The first 9 rows are patterns. Each new row is the sum of 2 different patterns, raised or lowered, with some noise. Before adding, each is slid sideways (what falls off one end comes back at the other), maybe read backwards, and multiplied by a number that may be negative. Names go in the order of the patterns.
Known rows, each followed by the names of its patterns:
[ -2 -14   1 -10   6 -18  -4  -1   1 -12   5  -3  12   1  -6  -3  -4  -2
 -12   1  15   5   0  -6   8   4   1  -2   5  -4  -6   6   3  -5   2   4
   7   9  11   0   0   1   3] : j_194
[ -4   4   2   0  -9  -1 -18  -5   1  -2  -3   7  -1  -3   2   7   6   3
  19  -5   7 -16 -11 -13   1  -1  -2  12   0   8  11   0  15  -3  -3  14
   1   2  10   3  -2   4 -10] : j_109
[ -2   1  -5  -1   5  -3  -5  -3 -10   0   6   3   5   5   9  10   3   4
   5  -5  15   2   1   8   8   3  -5   9 -11  -8 -12  18   3  10   1   8
   4  -6  -1  -1  -6   5   1] : j_778
[  2  -8  11  10  -3  -1 -11  -6  -2   2  -3   2   9  -1   7  15  13   6
   6  -9  11  -3  15  14   3  -6 -26 -14  -1 -12   0   1  -8   5  -4  10
   1  -7  -5   3  -8   0  18] : j_489
[  1   2 -12  -1  15  -5  -1   3   9  10  -9  -8  -6   2 -17   1  -7  -7
  -1  12  -1 -17   5   7   4   4   2  -3   5  16   9 -14  -6  -1   2   2
 -11   4   4   4   5  -4  -8] : j_449
[ -7  14  -7  -8   7  16  -7  10  -3   0   0  -8  -8   1   3   0  -3   2
   4   0   3   1  -7   1  16   4  15   5  -6  -6   1   5  -6 -12 -10  -5
 -10  -7  -3  13 -10  -5  10] : j_691
[ 11  -5  -7  -8   2   5   5   5   1   4   5  12  -9   6   1  -6   6   5
  22 -10 -11  -8  17   4   4  -2 -14   0   3  -3  -4   4   1 -17  -9   7
   1 -14  -3 -13 -11   6   9] : j_759
[-17   9   2  -5   4  15   0   5   4  -3  -5  -4  14  -4   0  -7  19  -3
   3   5   2   6 -10 -11  17   0   4   0   5 -10  -7  -3  -3 -10  -7  -6
  -4   9  -7  -4   8   8  -7] : j_712
[  7  -3  -5 -11   7   5   3   2  -6   7   1  17  -2   7   0   1   1  10
  -8  -7   3  -9  -7  31  -5  16   5   8  13  -6   2   1  -1   1  -8  -4
   7   1   7   2   5   7 -12] : j_282

New rows, each followed by the names of its patterns:
[ -4 -11  -9 -10 -10  -8  -2 -14  -7 -20 -10  -2 -11 -21 -29   4   6   3
 -28 -16  -8  -1  -1 -10   1  -9  -4 -11  -3  15  -7 -20 -12   8 -15   8
  -1 -19 -17 -10  -4 -14   5] : j_449 j_759
[-23  -9 -23   0 -14  -9  -1   5 -16 -15 -11 -10  -7 -19 -10 -24  -9 -11
 -13 -26 -14 -27  -7  -2  -7  -6  -8 -28   4 -13  -9  -6 -12  -4 -23  -5
  -6 -23   0 -18 -10  -5 -23] : j_691 j_282
[30 26 26 -3 -1  6 20 10  2 12 10 11 16 10 34  4  9 31  8 30 15 11 19 31
  1 25 15 13 15 -2  5  6 14 18  8 12 23 15 16 18 12 19 31] : j_109 j_691
[15  5  5  7  8 21 23 25 16 18  1 11  9 15 25 11  6 -7 12  4  8  6 18  5
 11  5 16 11 -2 -1  7 -1  6 23 10 -2 23 16  5  9 -1  2  2] : j_194 j_489
[-18   3   7  14   5   9  19   6   2   3  11   6 -11   5   9   0  -4  13
   7  -6   5  -4  -3   0   5   1   1  15  18   7   3   4   0   7   2  -3
 -19  -2   7  10 -10  -1  -9] : j_489 j_449
[  2 -10 -16 -16 -19 -16  -5  -2  -7 -13  -4  -1 -11  -2  -8 -16 -12  10
  -2  -2 -11 -13  -4  -5  -2 -11 -11 -13 -17 -11 -19  -1   5 -15  -6  14
 -18  13 -12  -3   0   4 -15] : j_194 j_691
[  8  -2  10   2  -7  -4   2  -6  21  -5   3  -3  -2   2   2  28   2  -4
   0  14   4  15   1  11  -2  -1   6   5  -6  10   2 -13   1   5  -8  -1
   0  -2   6  -2   3   4   3] : j_778 j_489
[ -6 -15  -3   7  -5 -11 -10  -2  -6 -18  -1   8 -16 -16  13  -6  12  -7
 -14  10  14   5   7   0  -3  -3 -11  -1  -7  -4  -1 -11  -4  24  -6  12
   0  -4   8  10   0  16   0] : j_691 j_282
[ -3 -11  -4   2   4   4  10   5   7  -4 -14  10  -2  -2  -5  -1  15  13
   8   3  24  -1   8   6   4 -18   8  25  -8  -9  -5  -5   1  -8   1 -15
  -5   4  12   6  -3  -2   9] : j_449 j_712
[-12 -12 -17 -13  -1   5 -24  -5   7  -8   7 -11 -14   4  15  -4  -4 -12
  -4  -5 -10 -18  -2   2  -1  -5  -6  -7  -5  -2 -12 -12   5   4  -5   8
   5  -3 -15 -10  -6  -7 -23] : j_449 j_691
[  9   2  12   1  16  19   9   3  12  17  -6  22  18   2   4  15   5  18
  17   9   4   9   3 -11  14  -2  10   8  13   2  15   1   0  -3 -10  -3
  11  18  21  11   5   7   8] : j_109 j_489
[-22 -12  10   1 -16 -22   3  -4  -2 -10   3  -3  -1  -7   3  -9  -9 -10
 -19 -23  21 -35  14   3  -9  -1 -18 -12  -5 -31  -1 -18 -13 -17  -7  -2
  -6  -7  -8 -22 -18 -18 -12] : j_712 j_282
[  6  -3 -20   2   9  -4  -2   0  -9   5  18   7  -9  -7   8  -6  -7 -23
   4  -4   4   7  -3  -7  -1  11 -19   2  15  -7   3   5   7  11 -11  -6
  -5 -10 -24  -5 -15  -7  -5] : j_778 j_449
[  3  -7   6   6 -12  -6   3   7 -15  10   9   1  -1 -14  -4   2 -21   5
   3   7 -12   9  -2   3  -1  -3  -1 -26   2  18   3 -11  18  10  -5   0
   7  -6  -8  11   5   2   5] : j_449 j_712
[-13 -12  -7  12 -16 -17 -14  11  -3  -4 -14  -4  -4 -22   6  -1  -6  -3
  -6  -5  -6  -9 -20 -20 -21   1  -2  -7 -15 -31 -15 -21 -11  -8 -18 -22
 -13   2  -6   0 -19  -9 -27] : j_778 j_759
[ -7  -3   5  10  -6  -9  -4   3   3  -8  -6  11  -3  -8   6   3   8 -13
 -14 -11  19   0   0  -2  -6   7  -6 -19 -11   5  -5 -17 -11  -5  -6   4
  -1 -21 -10   5   8   7   8] : j_449 j_759
[ -3   0  -1   4   3   3   3 -19  16 -11  -6   2  -3 -11  -4   2  -3   1
  11  -3   9  13   0  -6  13  -1  11  10  -9   5  -2   5  -9  -4  -6 -12
   9  -6  18   1   0   5  -2] : j_109 j_282
[  0   7 -11   6   0 -25 -14 -13 -17 -12  -7 -27 -10 -21  -4  -8 -17 -20
 -18  -8  -7  -2 -15   3 -13 -10  -6 -15  -9 -14 -12   7  -8  -8  -7  -5
  -3 -23 -12 -27 -31 -19 -28] : j_778 j_282
[  0  17  -7  -5   7  -2  -1   1  -4   1   0  10   7   0   4  17   7  -4
  15  -2   1  -2  -3  -5  -9  -2   7 -11 -10   1   5  -5  -2  11  -5   9
   7  12 -19   7  -8   1  -4] : j_778 j_449
[  1  -9  -1   9  11   9   1   3  11  27  18  18  12   9   6  12  12  -4
  11  -1  23  11   2   3  15 -14  14   8   8   7   7  15  13  12   9  21
   5  17  12   7   5  10   9] : j_449 j_691
[ -3 -13 -19 -10 -20 -16  -2  -4   1 -14 -16 -23 -16  -5  -5  -5  -2 -13
   5   6 -22 -10   2 -19   5  -9  -2  -6 -22 -20  -2  -9 -13 -21 -29  -4
  -4 -16 -18  -2   1 -21  -4] : j_691 j_759
[-14  -4  -1   9 -11 -15 -11  -6 -13   2   3 -12  -4   1  -3  -3 -14 -12
 -19 -10   0   3  -4   6  13  10  -4 -14   2   5  -8  -3  14  -4   1 -14
  10   1  -1   3   1  15   1] : j_194 j_778
[ -6  10 -12  -4   2  11   9  11  14   6  16  18  12  22   2   7  21  11
  20  18   7   4   8  -4  -1   2   8   6  -4  13 -18   2   9   2   0  12
  11  -1  18  22  21   0  21] : j_109 j_778
[20 28 22 36 12 25  0 27 13 18 31 26 32 35 21 30 28 22 24 16 26 19 21 41
 20 16 24 18 16 26 30 24 24 27 38 21 31 30 33 28 15 27 36] : j_691 j_282
[ -8 -18  -8  13  -6   7 -10  12   5 -17  -1   2 -15 -13 -10  -2   2  -5
  -9   2   3   8 -23  -6  -8   0 -12  -2 -15 -11  -9  -9  -7  15 -12  10
  -5  -1  -2 -21 -16  -5  -7] : j_194 j_282
[ 7 -8 -2  9  3 -6 16 13  1 -1 13 12 -3  0 16  4  7  8 -3 10  7 18 14  0
 25 13 -4  6  4 -1 15 -1 -3 19 10  5 19  6  3 -4  5  5  1] : j_712 j_282
[  5  -8   0  -3  -8  -3  -1  -5  -2   5  -3   4  -2   2  -6   0 -24 -13
  -5   3 -31  14  -8  11   1 -11  -2  -3   1   0   4  -5   8 -12  -9  -1
  -8 -18 -21 -13 -20 -11   4] : j_778 j_691
[  6 -14  -4   2  -2  -3   8  -1  -2   3  14  16   5  19  -2  -3  -6 -21
 -14   9   6 -10  20  -7  14  16  -9  16   6   8  17  11  12  15   1  -3
  10  -5  -5  -8  -1 -10  -7] : j_109 j_691
[-21 -16 -20 -19 -17 -21 -39  -6  -1 -15 -33 -17 -21 -29 -27 -13 -19 -37
 -23 -41 -17 -15 -21 -47 -29 -28 -20 -26 -26  -5 -30 -24 -22 -27 -26 -22
 -26 -23 -14 -20 -13 -31 -28] : j_778 j_759
[13  9 30 22 26  5 16 13  8  8 24 25  8 13 13 15 18 -5 17 12 24  9 21 10
  8  8  3 13  7  4  7 14  9 24 19  9  7 10 20 10 19 29 14] : j_759 j_712
[  5 -13  -5 -20  10   9  -2   1 -11  -1 -10  19  -2   7  -5  -1   1  -3
  -6 -10  -7  -6   4   5   4 -13 -13  -6 -22  -2  14  -8  -7   1  -5 -10
  -5   4  -9 -23 -11  -4  -9] : j_691 j_759
[  3  -6  13  16  16  -6   7  -3   0  -4  -1  13 -12  10   4  11   1  -5
  -5  -1   7  -1   1  -5  16   5  11   8   1  -1  15   7   6  11   5 -11
   8  -4   7  -3  -9   8  -3] : j_778 j_282
[-26 -18 -15 -10 -27   1  -3  -4  -1   8 -11  -8  -8  -4 -15  -3  -4  -6
 -16  10  -2 -10 -10 -17   0  -4  -2  -9   4  -5 -10  -1   1   5  -4   2
  -3   1  -8   4   7   0 -16] : j_489 j_282
[  3  -3   0  -8  -4   0 -24  15  -3  -3  -7   3   0  -9  -1 -18 -12 -29
   7  -2   1 -12  14   5 -19 -10  -6  -7  -6  -2  -1   1  -2  -6   0  -5
  -4 -12 -14  -9  -1 -18   7] : j_778 j_712
[-27 -18  -2 -16 -27 -11  -7 -11  -9   1 -35  -6 -19 -11 -26 -28 -11 -16
 -11 -24 -13  -3 -14 -20  -8 -15 -19 -21 -24  -9 -12 -15 -15  -3 -17  -9
 -23 -27 -13 -18 -16 -24 -17] : j_449 j_282
[ 13  14   7  12   9   1   1  11  12 -11 -20  -2   3  11  10  -9  -4  15
  15  -4  -4  -1   4  10  12  12   3   0  10   8 -17  -6  -9 -21  -1  -7
  14  26  -2  13   2  10   3] : j_489 j_449
[  8   9   1  -2  -6  -5  -5 -15  -8   0   8  -7   9  -2 -17   1  11  35
  15 -12   7  -4  -6   3  -2  16 -11   6  -4   3  -3   4 -17  -6 -10   9
 -21  -8   6   3  10   7  13] : j_194 j_489
[  1  -3   4  10   6  14  12  10  11   7  12   5  -7  23  11  15   7  11
   1   4  -6   4   8   1   8  -4   2 -11  -4   1   4   0  11   0   4  17
  12  12  13  17   5  16  -5] : j_109 j_778
[ 1 -1  0  3 21 12 13 11 -5 20  4  1 -6  9 14 15  8  2 22 11 10 10 13  4
  3  1 23  6  5  6 12 -1 36 10 21  1 16 31  0  3  5  3  9] : j_449 j_282
[  5   0   8   3  13   6   2  -3  -2  11  13   6  -2   2  19  13  22   3
  16   0   6  -6  18   6   4 -19   7  16   4   8  13  18  -4 -10   3   9
  25  -7  -6  -2  23   4  11] : j_194 j_759
[ -6 -14 -10  -2 -13   6   3  10  10  -3  10  -5   1  -5  22  11   9  10
   4   3 -21  13  11   4 -22  -1  -4  12  25  -4   3  22   7  -8   2  14
   8  -3   9  12  10  10  13] : j_489 j_759
[ -6  -7 -11   2   5   7  -4  -2  -6 -12   1  -8   0   8   9   4   7  -2
  15   9  -3  13   9  22 -18  -1  -3   4   7  -6   5  -5  -6 -10   4 -16
   5   2 -15   1  10  -4 -17] : j_691 j_759
[ 43   9 -13   9   0   4  27   9   8  11  17   4  22  20  20  -3   9  23
  15  23   9   1  -2   5   3  19  19  11   9   8  10   4  -3   7  -4  16
   3   2  22  12  10   3   8] : j_759 j_282
[  4   9   4   8 -11  23  16   9   5   0  10   4   0  -3  12 -10  12   5
   8  12   7   1   6   4   6   6   3  13   8  12  13   2  -2   9  -3   7
  10   6  13   7  11  22  14] : j_778 j_691
[ -7   6  19  -5  -3 -11  -9 -10  -3  -3  -3   1  -4  11   8  -7  24   1
  -6   7   2   5   4   6  -2   7  -7  -4   4   7   5 -11  -4 -20  -5 -11
   4   2   2  -1  -6   0   6] : j_109 j_712
[ -4   2  -4   1  10  10  -3  -4  13  23   6  21   9   2  12  17   5  12
   6   2   5   0  10  -8   2  -7   7   4  19  -9  24  10   6   1  17  -5
  14   2 -13  22   9   2  -2] : j_194 j_691
[ -3 -14 -25 -11  -8 -17  -1   7   2  -5   1   2   0   6  -9  -8   7  -2
 -18   6  -2  -2   0  -1  -1  -7  14 -12  -3  -9   9  11   0   7  14   4
  -3 -16 -20   2 -11  -5 -14] : j_489 j_759
[ -9 -20  -7 -27  -4  -5   3  -6  -6 -26 -12   6 -10 -17   2 -29  -5 -18
  -6 -15 -29   2 -12  -3 -10 -10  11  -2  -2  15  -8 -13 -26 -26   5 -23
   6 -10  -2 -25 -23 -15 -10] : j_489 j_282
[ 31  19  21   6  18   7  -7   5   3  18 -16  12   6  10  -2  12   3  20
   9   4   4   6  15   2  14  29  12  12   8  18  16  12   5  21  10   6
  19  16   2  13  10  18   9] : j_194 j_778
[ 13   8  23  -3  -1   8  20  15   1   6  -5   4  -1  11  -3   8  -3 -10
   4  13   7  -4  14   4   3  15  15  15   7   6  -2   4  17  11  13  14
  17   5  18   2  22   9  -4] : j_194 j_759
[ -8 -12   1 -21  -1 -15 -12 -12 -19 -16 -15 -14  -6   4  -7 -20  -3  -6
 -24 -15  -5 -13 -13 -10 -11 -23 -20 -25 -22 -14 -20 -27 -29   1  -8 -12
 -14   1 -17 -22 -12 -13 -11] : j_449 j_712
[ 11   9   2  11  -2  -3  -4  16  -5  -9  -8   2  -3  -6   9  -7  -3  -5
  -5   0  12   5 -21  -7   2  -4  -8  -5  -3 -17  14  -6   5  -2  -2  -1
  -7   6   2   0 -14 -17  -8] : j_759 j_282
[  1   8  -2   5   7 -12  -4  -3   1  -4   1   4   0  12   7   8  -5 -11
  -8   8   4   8  -5   8   3   9  24   7  -6   6   4  -2  -2  19  -5   0
  -5  -9   8  12   9 -24   4] : j_759 j_282
[-10  -9  -1   9   1  -3 -14  -4  -1 -22   7   4 -14  -2 -10  -7   1 -11
  -5  -5  -8  13  13  13 -15  -7 -19 -17  -7   0 -11 -14   1  -7  -3  -5
  -2   2   1  -5   7  -1   8] : j_109 j_759
[-13   5  27   0  16  -1  -8   5  -2  -8  -1   8   5 -12   0  12   4  -1
   2  -9  -5  23  12  27   4  -6  -9   4  12   3  -6  -7   1  -4   5  -6
  20  -7  -5  20   0  32  -9] : j_691 j_759
[ -2  -7 -20 -13   2 -15 -19   3  -8 -11 -16 -11 -13  -5   0 -22  -8 -12
 -21 -19 -23 -15   3  -6 -27 -12 -19 -15  -6 -20 -23 -13  -6   1  -6  -3
 -18 -21 -25 -20 -23 -27  -6] : j_109 j_449
[ -3   1  -9  -8  -5  -2  -7   7   7  -1  -7   5  -4   9   0 -14  -1   7
   1  -6   1   1  -1  -1  -8   3  -4  -8  -1  -3   0  -2  -5  10   1   2
  19  -6  30  -2 -12  -3  -7] : j_691 j_282
[ -9  -8  11  -8 -15   3  -7 -12  -3   2  -8   2 -14  -5  -6 -20  -2 -13
 -27  -5   0  13  11  -6   4 -10  -4  12   7   9   9  -1   5  -3  -2  -9
 -11 -16  -2  -5  -2   4  10] : j_778 j_489
[ 17   3   2  18  17   0   1   8  10   0   2   9  -7  -7  -4 -12  -4   3
   7  -9   6  13   3  13  14 -10   1  19   2  16   6   0  24  -7   1  -1
  17   2  -1   5  10  12   5] : j_691 j_712
[ 17   7  -6  15  11  -2   3  -3  -1  11   3  -5   1   2  -5   1   8   7
   4   4  -3   0  -1  13   8  -2  -8 -18 -16   9  -2  15 -11  -5  -1  -4
   5   0   1  -3   6  -2  -1] : j_778 j_489
[-2  1 10 20  1 17 22 23 19 24 25 10 17 16 13 10 20  6 21  0 13 11  4 -3
 12  7 29 12  3  9  6 13  6 11 24 16 10 10 26 15 22 14 33] : j_194 j_778
[ 6  8  3  0 19 12 -9  4 -2 -2  6 16 12  9 13 25 11 21  8 14 17 10  2  8
 10 22 -6  8 14  5 -2 11 11  6  1  9 12  2  5  5 14 -7  7] : j_194 j_712
[ -9 -17 -10  -9 -11 -11  -6 -10  -2 -15  -8 -21 -29 -20 -17 -25 -10  -5
 -15  -9 -13   8 -15 -10 -12 -10  -4 -14  -5   2  -6  -9 -17 -16 -11 -17
 -18  -4 -18 -24  -9 -15 -17] : j_194 j_778
[ 5 21 24 34 15 24 15 37 22 18 15 12 29 18 16 13 11 14  6  1 26 21 -6 15
 -3  1 23 13 28 15 12 23 27 36 16 25  2 18 18 20 11 23 20] : j_109 j_759
[ -5   3   3   8   8 -12  -8  -4  -5 -12  -6  -9  -9 -11 -14 -20 -32  -5
 -17   4   9  -1   6  -1 -16 -25   3 -22 -11 -12 -34   6 -11 -26 -19 -14
 -28 -22 -11  -7   2 -12 -18] : j_109 j_691
[ -2  -1  18   8  10  15  11   9  36  18  21   8   2  16  10  26   9   5
   0  -4 -14  13   3   8  12   1  18  -1   8  12   2   6  12  -5  20  29
  14  16  11  42  -1  -1   2] : j_489 j_282
[  2  -1   9 -15  -5  -5 -15 -16 -12  14  -8   7  -1   2   8 -11  -4   7
  -7   8  -2   0  -6 -11 -12  -7 -23 -14  -7  -5   4 -20 -12 -13  -3 -10
 -25   0   0 -12  -3  10  -1] : j_109 j_712
[-13 -11 -19 -26 -24 -26 -27 -31 -27 -11 -28 -14 -24 -10 -27 -27 -24 -23
 -14 -32 -11 -28  -9 -38 -19 -27 -19 -34 -13  -9 -21  -9 -10 -49 -17 -30
 -27 -22 -29 -14 -20 -16 -17] : j_778 j_282
[-20  -8 -26  -2  -8 -20 -22 -14 -19  -8 -14 -15 -11 -17 -15  -8 -11  -8
  -7 -11  -5 -11  -8  -6 -19 -10 -13 -21  -8   0  -6 -17  -7 -17 -10 -18
   5  -3   2 -11 -16  -3 -19] : j_778 j_691
[  2   6  24  -3  -1 -10  17  14  16  27  18  21  18   6   7  14  14  22
   2   8  28  15  -8  23  13  -5   1   8  12  13  19   8  34  16  20  20
  14  -2   7  29   2  -6  -1] : j_489 j_449
[ 8  7  2 -3 19 17 13 21  7 26 17  5 18 26  6 28 18 13 12 17  6  4 21 15
  8  6 11 23 22 20  5 31 25 23 32 19  2  9 29 13  3  0 -1] : j_449 j_691
[ 6  4 22  1 15  4 16 14 11 -8 18  7 12  5 11 10 15 15 15 31 21 14 12  9
  7  9 10  4  5 12 13 -1 14 20  0  6 12 28  8  9 18 15 -4] : j_194 j_778
[ 16  14  20  16  12  10  -7   1   5   7  13   2   3  -6   2  10  13  -1
  11   8   1  14  20  15  18  26  19   5 -11 -10   5  10   8  12  27  10
  18  29   3  24  10  10  28] : j_109 j_778
[ -5 -25 -11  -3 -12  -3  -5 -16 -27   2 -18  -3  -4 -11  -1 -27  12  24
   3 -25 -24 -26  -3  -8   0 -16 -11 -16 -24 -16   5 -12 -18  -7   1  -6
   8   9 -11  -9 -26 -16   3] : j_489 j_759
[ 12  -1  -4  -4  10  -2  -4  -6  -2  11  13   6  -9   2 -14 -15  11   5
  10  -3  12  19  24   3  23   7  16  -7  12   6  -9  12 -18   5   9  -9
 -13  13 -10   3   9   6   8] : j_194 j_691
[ -7   2  -1   5   0   5  -2 -10   4   5  -5   5   3   3  13  15   0   7
   3  -1  -2 -15  -3 -13   0 -16  -5  -3   4 -21   1  -4   7  -2  -9   2
  -8   7  -3  10   2   4  -7] : j_194 j_778
